There are 5 ways to turn a row about zero (a turn may also mirror it). The second row of each pair is the first, turned, with some noise. The first 45 pairs use one turn. New pairs use 3 turns, one after the other, and a turn may come again.
Some pairs, each with its turns in order after it:
[ 0.81  0.37 -0.52 -0.63  0.80  0.08  0.36  0.08]
[-0.57 -0.34 -0.40  0.22 -0.10  0.02 -1.16 -0.44]
Z_808

[ 1.55 -1.41  0.13 -0.57 -2.69  3.21 -0.68  2.27]
[ 2.87  3.04  0.70 -1.52  0.65 -1.84 -1.92 -0.58]
Z_700

[ 2.55  5.20  0.48  1.98 -1.16 -0.54  2.37 -1.00]
[-3.46  1.80 -3.33 -3.04  1.66 -0.25  3.09 -0.30]
Z_700

[-4.50 -0.14 -0.15  1.72 -0.44 -2.02  0.95 -0.66]
[-0.76 -2.35  2.43 -2.35 -1.76  2.30  1.89 -0.28]
Z_397

[ 1.96  0.41 -0.99  1.45 -0.59 -0.44 -0.97  0.93]
[ 1.15 -0.31 -0.51 -0.03 -0.43  1.27 -2.04  1.57]
Z_105

[ 0.81  3.11  1.06 -3.66  0.47  2.51 -2.08  2.63]
[-0.06  1.20  1.70 -0.63  0.83 -1.04 -1.59 -5.53]
Z_700

[ 2.03 -0.99  0.67  3.26 -1.86 -2.50  3.71  0.63]
[-3.33 -2.54  1.65 -1.00  0.46 -0.65 -2.82  3.07]
Z_105

[-0.48  2.01 -2.66 -0.18 -1.40  2.61 -1.14 -0.56]
[ 1.46  1.38 -0.79  2.42  0.40  1.12 -3.21 -1.41]
Z_755

[ 0.67 -0.29 -1.43 -0.14  1.43  1.50 -1.30  1.70]
[ 0.74 -1.14 -1.23  1.91  0.30 -0.09 -1.35 -1.90]
Z_397

[-0.02  2.51 -2.57 -0.98  1.18  0.61  0.19 -3.29]
[-2.46 -0.29 -0.54 -0.09 -3.18 -1.11  2.37 -1.05]
Z_700

[ 0.20  2.49 -3.20 -3.69  2.22 -2.42  0.19  0.19]
[ 2.41  1.77  2.16  0.00 -4.37 -1.61  1.41  1.13]
Z_105

[-2.62 -0.43  0.46  0.55 -1.28 -1.02 -0.43  1.12]
[ 2.19  0.76  1.22 -1.86 -1.26  0.74  0.73 -0.73]
Z_755

[-2.29  1.62 -1.58  2.43 -0.57  0.00  1.37  0.19]
[ 2.53  0.11  0.44 -1.50 -0.45 -2.94  0.89 -0.17]
Z_808

[ 2.16  0.30  3.03  0.68 -0.81 -3.26  1.91 -0.85]
[-3.58  2.02 -1.74 -0.34  0.89 -1.70  1.66 -1.03]
Z_808

[-1.03 -0.99 -0.54 -0.52 -0.51  1.09 -4.01  2.78]
[ 1.53  0.50  0.13  0.76 -0.89  0.95 -4.23 -1.67]
Z_700

[-1.17  2.38 -0.55 -0.43  1.67  1.26 -0.27  0.44]
[ 1.69 -1.29 -2.35 -0.96 -0.50 -0.71  0.91 -1.69]
Z_397

[ 1.36  0.76 -1.47 -0.82  0.76 -1.20 -4.58  0.84]
[-1.13 -1.16  1.58  0.40  2.30  4.14 -1.19 -0.29]
Z_755

[-0.85 -1.92  1.00 -3.21 -1.07 -2.77 -0.81 -0.14]
[ 0.67  0.69  0.48  0.26  0.68 -4.54 -0.21 -0.39]
Z_105

[ 1.67  0.62  0.34  0.73  1.19 -0.73  2.27  1.79]
[-0.89 -0.60 -0.92  2.08  0.54 -0.39  2.23  1.10]
Z_397

[ 1.86  0.92 -5.08  1.92  0.89 -0.25  1.12 -1.08]
[ 0.54 -3.70  0.50  4.18 -0.12 -0.70 -1.38 -1.41]
Z_755

[ 0.90  0.24  0.67  3.55  2.24  3.18 -0.13 -0.50]
[-0.35  0.39  1.66 -0.20  2.74 -3.76 -2.69  0.41]
Z_755

[ 0.63 -2.27  0.37 -1.70  1.70 -0.62 -0.24 -0.38]
[-1.66 -0.49 -0.06 -1.05  1.05  2.51 -1.15 -0.36]
Z_808

[-0.01  6.27  0.50 -1.66  0.23 -1.59  0.29 -0.11]
[1.63 1.93 0.05 4.52 2.00 1.95 3.08 2.21]
Z_755

[-1.35 -2.10 -1.03  1.70 -0.57  0.13  3.40 -0.40]
[-2.92 -2.59 -0.29 -2.51 -0.29 -0.57  1.02  0.76]
Z_105

[-1.63 -0.73 -2.13  1.87  3.17 -4.48 -1.11 -0.52]
[-0.30 -3.90 -2.60  2.24 -1.65  3.37 -0.15  1.10]
Z_700

[ 0.16  3.22 -2.52  0.08 -2.21  2.56 -1.68  0.75]
[ 2.62  0.84 -0.66  2.67  0.85  2.16 -3.09  0.44]
Z_755

[ 0.59  2.36 -0.07  1.57  1.08 -0.99  0.84 -3.17]
[-0.09 -0.83  0.07  2.80 -0.56  1.47  1.69  2.63]
Z_105

[-0.05  1.08  5.93  1.47 -0.44  4.66 -2.14 -0.67]
[ 1.61  2.05  0.36  6.81  1.70  1.29  2.49 -0.70]
Z_808

[-1.00  5.11  0.38 -0.64  0.40 -0.94 -3.23 -3.01]
[ 0.07  0.74 -0.83 -4.55 -2.18 -4.03  0.63 -2.90]
Z_397

[ 3.67  2.48  1.90  0.40  2.02  2.23 -0.32 -1.14]
[-1.75  0.62 -0.69  1.73  4.39 -2.30 -1.25  2.20]
Z_755

[ 0.32  2.68  1.43 -1.90  0.03 -0.93  1.43  3.34]
[ 1.89  0.05 -2.76  1.16 -2.39 -0.52  2.43  2.17]
Z_397

[-2.05  1.59  1.63 -2.39  0.75  1.33 -0.16 -1.51]
[ 1.80  0.73 -1.22  1.64 -1.36  1.88  0.10 -2.74]
Z_808

[-1.07  1.69 -0.17 -3.21  0.55 -0.13 -1.81 -0.37]
[ 0.61  1.03 -2.62 -1.50 -1.86 -0.17 -0.98 -1.11]
Z_397

[ 3.35  0.57 -0.58 -3.74  1.97 -0.93 -2.42 -2.44]
[-0.01 -1.39  2.66 -2.82 -2.98  1.59  1.61 -3.03]
Z_700

[ 1.88  4.33  0.46  1.61  1.01 -3.32  2.46 -1.45]
[-2.50 -0.80 -2.27 -0.58 -1.11 -4.84  1.53 -3.07]
Z_808

[-0.57 -1.11  3.32 -0.03 -2.47  0.58 -2.91  1.02]
[ 0.73  1.78 -0.83 -4.19  1.51  1.70 -0.39  0.55]
Z_755

[ 5.35  0.91 -1.88 -1.98 -2.51 -3.11  2.13  0.73]
[ 1.87 -3.26  3.19  1.01 -2.83 -2.30 -4.12  1.94]
Z_105

[ 3.14 -1.47 -0.49  3.05  1.65 -1.50 -1.08  1.05]
[-3.16 -1.06  1.45  3.54  0.82 -2.05 -0.22 -0.71]
Z_397

[-0.73  2.59 -2.50 -2.63 -1.61 -2.48  0.47 -0.58]
[ 1.03  3.18 -0.81 -1.36 -2.46  0.91  2.06 -1.98]
Z_397

[ 1.35  1.04  1.15  0.10 -0.74  1.57 -1.01  0.34]
[-0.12  0.16 -0.89  2.50  0.03 -0.56 -0.01  1.11]
Z_808

[-2.90 -0.42 -2.79 -0.79  0.58  0.09 -0.96 -1.54]
[ 1.36 -0.06 -1.74 -1.47 -0.70 -1.30  3.32  0.43]
Z_105

[-1.91  1.30  2.09 -2.54 -1.76 -1.67 -2.95  0.76]
[-2.23 -1.54  1.98 -1.85  1.18  0.60 -3.87 -1.24]
Z_700

[ 1.91 -2.20  1.31 -0.85 -1.95  1.76 -2.04  2.83]
[-1.30  1.54  0.89  2.52  0.47  1.98 -0.35  3.40]
Z_808

[ 1.13  3.03 -1.87  0.13  0.49 -2.22  1.82 -1.09]
[-1.96 -2.25 -2.41 -1.85 -0.38 -0.56  2.40 -0.97]
Z_700

[-1.00 -2.00  0.07  0.31 -2.74  0.04  1.16 -1.93]
[-0.51 -3.20 -0.54 -0.63  1.63 -1.83  0.80  0.08]
Z_105

New pairs, each followed by its turns in order:
[-1.77  2.03  1.19  0.90 -4.60  0.54  2.65 -1.78]
[ 2.09 -2.83  2.38  3.28 -2.11  1.33 -1.22  1.85]
Z_397 Z_397 Z_755

[ 0.67  0.12  0.74  1.36 -1.70 -1.40  2.34 -0.58]
[-1.41  1.67  1.65  0.80  2.05 -0.10  0.34 -0.57]
Z_105 Z_808 Z_700

[-2.70  1.49 -1.17 -0.46 -0.09 -0.16 -0.65  1.64]
[-0.19  0.99 -2.99 -0.49 -1.57 -0.34 -0.31  0.32]
Z_808 Z_700 Z_397

[ 1.38  1.99  1.61 -4.63  0.08 -0.20 -0.74  0.20]
[ 2.32 -0.30 -1.70 -2.95 -1.15 -0.94 -1.37 -2.99]
Z_700 Z_755 Z_808

[-2.50 -0.42  2.91 -4.10  1.38  0.51  1.92 -0.34]
[-0.93 -0.92 -2.36  4.52  0.04 -0.94  2.28 -2.37]
Z_105 Z_808 Z_755

[-2.83 -1.18  0.41  0.67 -0.94  0.92 -1.87 -2.65]
[ 0.84  1.38 -1.85 -0.35  1.89 -0.16  1.31  2.92]
Z_755 Z_105 Z_700

[-0.70  1.30  4.66  0.10 -1.70  2.18 -0.07  1.88]
[ 2.56 -2.48  0.78 -0.97 -3.71  0.70 -0.37  1.45]
Z_397 Z_808 Z_397

[ 0.14  0.76 -0.43  3.05  0.39  2.11 -1.16 -0.42]
[-0.65 -0.31  1.60 -1.29 -2.61  1.47 -0.12 -1.13]
Z_755 Z_397 Z_397

[-2.61 -1.80 -3.23  2.35  0.60 -1.48  1.21 -1.43]
[-0.41 -3.95 -1.28  2.89  1.66 -1.28 -0.84 -1.52]
Z_397 Z_808 Z_808

[ 1.57 -0.82  2.01 -1.43 -0.24  1.05  1.20 -0.40]
[-1.00 -0.79 -2.57 -0.84  0.24  0.46 -0.40 -1.65]
Z_105 Z_755 Z_808

[-0.57 -1.71 -2.71 -0.02 -2.26 -1.71  1.93 -0.10]
[ 3.86 -1.32  2.15 -0.65 -0.51 -0.92 -0.12 -0.56]
Z_105 Z_397 Z_397

[ 1.74  2.37  1.02  2.92 -0.67  1.52 -0.33 -0.69]
[ 3.54  0.34 -1.62  1.64 -0.70 -1.99  0.35 -0.65]
Z_808 Z_700 Z_700

[-0.57 -0.87 -0.46 -1.93 -1.01  0.37 -0.54  2.81]
[-0.63  0.06 -0.03 -1.31  1.04  3.05  1.03  0.18]
Z_397 Z_397 Z_700

[ 0.80 -1.22  0.85  2.26  0.40  0.86 -1.91  0.25]
[-1.05 -1.13 -0.52 -2.95 -0.27  0.32 -0.99  0.41]
Z_105 Z_808 Z_755

[ 2.15 -1.84 -0.97  0.13  0.24  2.67 -0.31 -2.06]
[ 1.98 -0.65  1.17 -1.50  0.88  0.25 -3.10  0.57]
Z_105 Z_700 Z_105

[ 1.22  0.49 -0.29 -1.92 -1.08 -0.04 -4.06 -0.94]
[ 2.68  2.34 -2.01  0.24 -0.50  0.80 -2.73  0.41]
Z_105 Z_105 Z_700

[-2.46  1.06 -0.72 -3.11 -1.88  0.18 -2.39 -1.38]
[ 2.47  0.05  3.19  1.29 -1.11 -1.48 -0.38  1.98]
Z_808 Z_700 Z_105

[ 1.76  1.04 -3.56 -0.15 -0.89  0.65 -0.60 -2.35]
[ 0.03 -0.15 -0.18  0.08  1.84  2.70  1.99 -2.64]
Z_755 Z_397 Z_808

[ 0.77  1.57 -2.40 -0.66 -0.55  1.59 -0.47 -3.06]
[ 0.24 -0.72  2.63  2.35  0.54 -1.41  0.70 -2.10]
Z_105 Z_397 Z_808

[ 0.88  1.53  0.82 -2.94 -4.61 -2.29 -2.37  3.46]
[ 2.30  3.99 -1.76 -4.99  0.53  0.46 -0.22 -1.94]
Z_808 Z_755 Z_700

[-2.56 -2.90 -0.93 -1.68  2.12 -2.47  4.09  0.56]
[ 2.07  4.25 -1.48  1.66 -1.82 -1.24 -2.70  2.36]
Z_105 Z_397 Z_808

[-0.31 -3.35  1.14 -1.54  0.11 -0.56  2.00 -2.01]
[-1.92  2.94  0.96 -1.19 -2.18  0.81 -2.00  0.63]
Z_700 Z_755 Z_808

[-0.81  0.46 -3.07  1.52 -4.21 -1.84  1.60  0.07]
[-0.21 -3.43 -2.56  3.14 -2.26  1.32 -0.07 -1.39]
Z_755 Z_808 Z_397

[ 0.68 -0.40 -0.89  1.44 -0.28 -1.53  1.82 -0.18]
[ 0.11 -0.38 -0.54 -0.42 -2.18 -0.27 -1.82  0.39]
Z_700 Z_808 Z_397

[ 1.01 -1.73 -1.19  0.07  0.08  6.33 -1.19 -2.77]
[-0.20  2.63 -2.54 -0.58 -4.37 -2.05 -4.10 -1.01]
Z_808 Z_105 Z_700

[ 1.53 -0.47 -1.19  1.16 -1.86 -1.44  0.48  0.06]
[ 0.95  2.34  1.89  1.33 -0.59  0.51  0.14  0.10]
Z_105 Z_808 Z_808

[ 1.82 -1.49 -0.57  0.24 -1.51 -0.94  1.24 -1.37]
[ 0.08 -0.25 -1.87 -1.22 -0.91  0.15 -0.82 -2.87]
Z_755 Z_755 Z_755

[-2.70 -1.40  0.84 -0.80  0.24  0.05  2.23 -0.28]
[ 0.07 -0.55  0.67  2.81  0.56  0.08 -1.07  2.48]
Z_397 Z_700 Z_105

[-3.96 -0.50 -2.07 -0.86 -1.40 -1.73  3.69  0.00]
[ 4.09 -1.40  2.22  0.42  0.19 -2.48 -2.38  0.16]
Z_808 Z_755 Z_808

[-0.84 -0.50  0.06 -0.97 -1.56  0.84 -1.59  1.10]
[-0.60 -1.24  0.68 -0.31  1.95  0.34 -1.68 -0.43]
Z_397 Z_105 Z_755

[-0.42  0.95  0.97  0.44 -0.25 -3.68  1.07 -0.65]
[-2.01 -1.86  0.47  0.62 -1.20  1.76 -0.28 -2.05]
Z_755 Z_808 Z_700

[ 0.37 -0.49  1.90  0.02 -1.42  2.25 -2.91  0.12]
[ 0.15  3.11  0.12  1.00  0.74 -0.23  1.22 -2.14]
Z_700 Z_700 Z_755

[-1.59  3.10  2.69 -0.47  0.52 -1.24  0.59  0.57]
[ 2.36 -2.99  1.65 -1.63 -0.76  1.33  0.12 -0.18]
Z_397 Z_700 Z_700

[ 1.98  0.23  1.28  0.73 -4.20  0.19  0.84 -2.55]
[-0.78 -0.70  2.65 -2.40  0.73  3.78 -0.58 -0.74]
Z_700 Z_755 Z_105

[ 3.66 -3.06 -0.58 -0.52  1.01 -1.09  1.45 -0.62]
[ 0.26 -0.95  1.91  1.40 -1.89  1.94  0.42  3.72]
Z_105 Z_700 Z_808

[-0.91 -2.19 -2.06  3.19 -0.77  2.34 -1.01 -0.04]
[-3.15  1.46 -0.27 -0.41 -1.28  1.31 -3.40 -0.50]
Z_808 Z_105 Z_700

[-0.83  1.13  1.80  0.70 -1.26 -2.42  0.11 -1.52]
[ 2.45  1.48  0.53 -0.45 -1.79 -0.83 -1.01  0.10]
Z_700 Z_397 Z_700

[-3.26 -0.35 -1.29 -0.04 -0.84  1.85  0.88 -0.22]
[ 1.57  1.07 -0.66 -0.90 -2.85  1.81 -0.96 -0.44]
Z_755 Z_700 Z_808

[-2.16  1.35  1.67 -2.32  0.49  3.02  1.00 -1.44]
[-2.45 -1.17  0.58 -0.44  0.33 -2.15  3.64  0.83]
Z_700 Z_808 Z_700

[ 0.51 -2.93 -3.98  0.31 -0.55  2.26 -2.51  1.74]
[ 0.51  0.43 -3.58  1.45 -0.30  0.66 -4.61 -0.35]
Z_700 Z_105 Z_105

[-0.88 -0.55 -0.58  2.50  2.02  1.16  4.04 -0.25]
[ 2.00  0.63  0.83 -3.46 -1.12  3.24  0.26 -0.73]
Z_397 Z_105 Z_397

[ 0.48 -1.23  2.81  1.37 -1.11 -0.11  1.43  2.09]
[ 1.77  1.56 -0.71  0.84  1.03 -2.81 -2.02 -0.38]
Z_755 Z_755 Z_700

[-0.67 -1.09 -1.27  1.12 -1.23  1.62 -0.68  1.03]
[-0.58  0.86  2.13  0.46 -1.50  0.94 -0.57  0.29]
Z_808 Z_755 Z_808

[-1.08 -1.78  0.29  0.37  0.90  0.04  1.47 -0.93]
[-0.02 -2.39  1.37  0.73  1.07  0.03 -0.22  0.70]
Z_105 Z_755 Z_105

[-1.19 -0.85  1.01 -0.99  1.06 -0.57  0.17 -2.43]
[ 2.16  2.00 -0.83  0.55  0.96 -0.67 -0.87 -0.22]
Z_397 Z_755 Z_755

[-0.17  0.45 -1.34 -2.08 -2.04 -0.23  0.40 -3.20]
[ 1.08 -1.54 -1.51 -1.41  1.46 -1.09  1.51  2.38]
Z_397 Z_808 Z_808

[-0.57 -2.18 -1.30  0.59  1.37  3.98  0.01 -0.54]
[ 0.95  2.32 -1.10 -1.40  2.04 -1.59 -3.01  0.95]
Z_755 Z_808 Z_808

[-1.51  4.15 -3.38 -0.49  0.64  1.08 -0.19 -0.86]
[-0.82 -1.27 -2.90 -2.58 -1.18 -0.69  1.70  3.40]
Z_397 Z_755 Z_105

[-3.56 -2.24  0.68 -2.21  2.15  1.34  1.01  0.38]
[-1.31 -0.95  2.38  3.61  0.52  1.24 -0.41  2.73]
Z_397 Z_808 Z_808

[ 1.03  1.79  0.98  1.10 -2.27  0.35  1.83 -0.92]
[ 1.45 -0.30 -0.06 -2.61  0.37  0.71 -1.70  1.44]
Z_808 Z_700 Z_808

[-2.23  1.88 -1.40  1.26 -0.27  0.79 -1.44  2.76]
[ 0.57  1.23 -2.02  3.76 -0.52  2.04 -0.14 -0.50]
Z_808 Z_755 Z_397

[ 1.68  0.20 -0.89 -0.11  2.11  0.60 -0.84 -2.87]
[-2.47  0.91 -0.20 -2.76  0.70 -0.07  0.52  1.81]
Z_755 Z_755 Z_397

[ 1.86  2.36 -1.45 -1.21  0.30 -0.26 -2.43  1.11]
[-0.59  1.12  0.51  0.35 -0.58  0.76  0.58  3.98]
Z_808 Z_808 Z_755

[-0.52  2.59 -1.32  0.77  0.05 -0.57 -3.30 -2.47]
[-3.49 -0.42  2.42  0.47 -0.94  0.18  2.02 -2.69]
Z_755 Z_397 Z_755

[0.92 2.29 2.00 0.86 1.52 2.26 0.64 0.23]
[ 0.30 -0.41  3.41 -0.20 -1.06 -0.73 -1.24  0.90]
Z_808 Z_105 Z_808

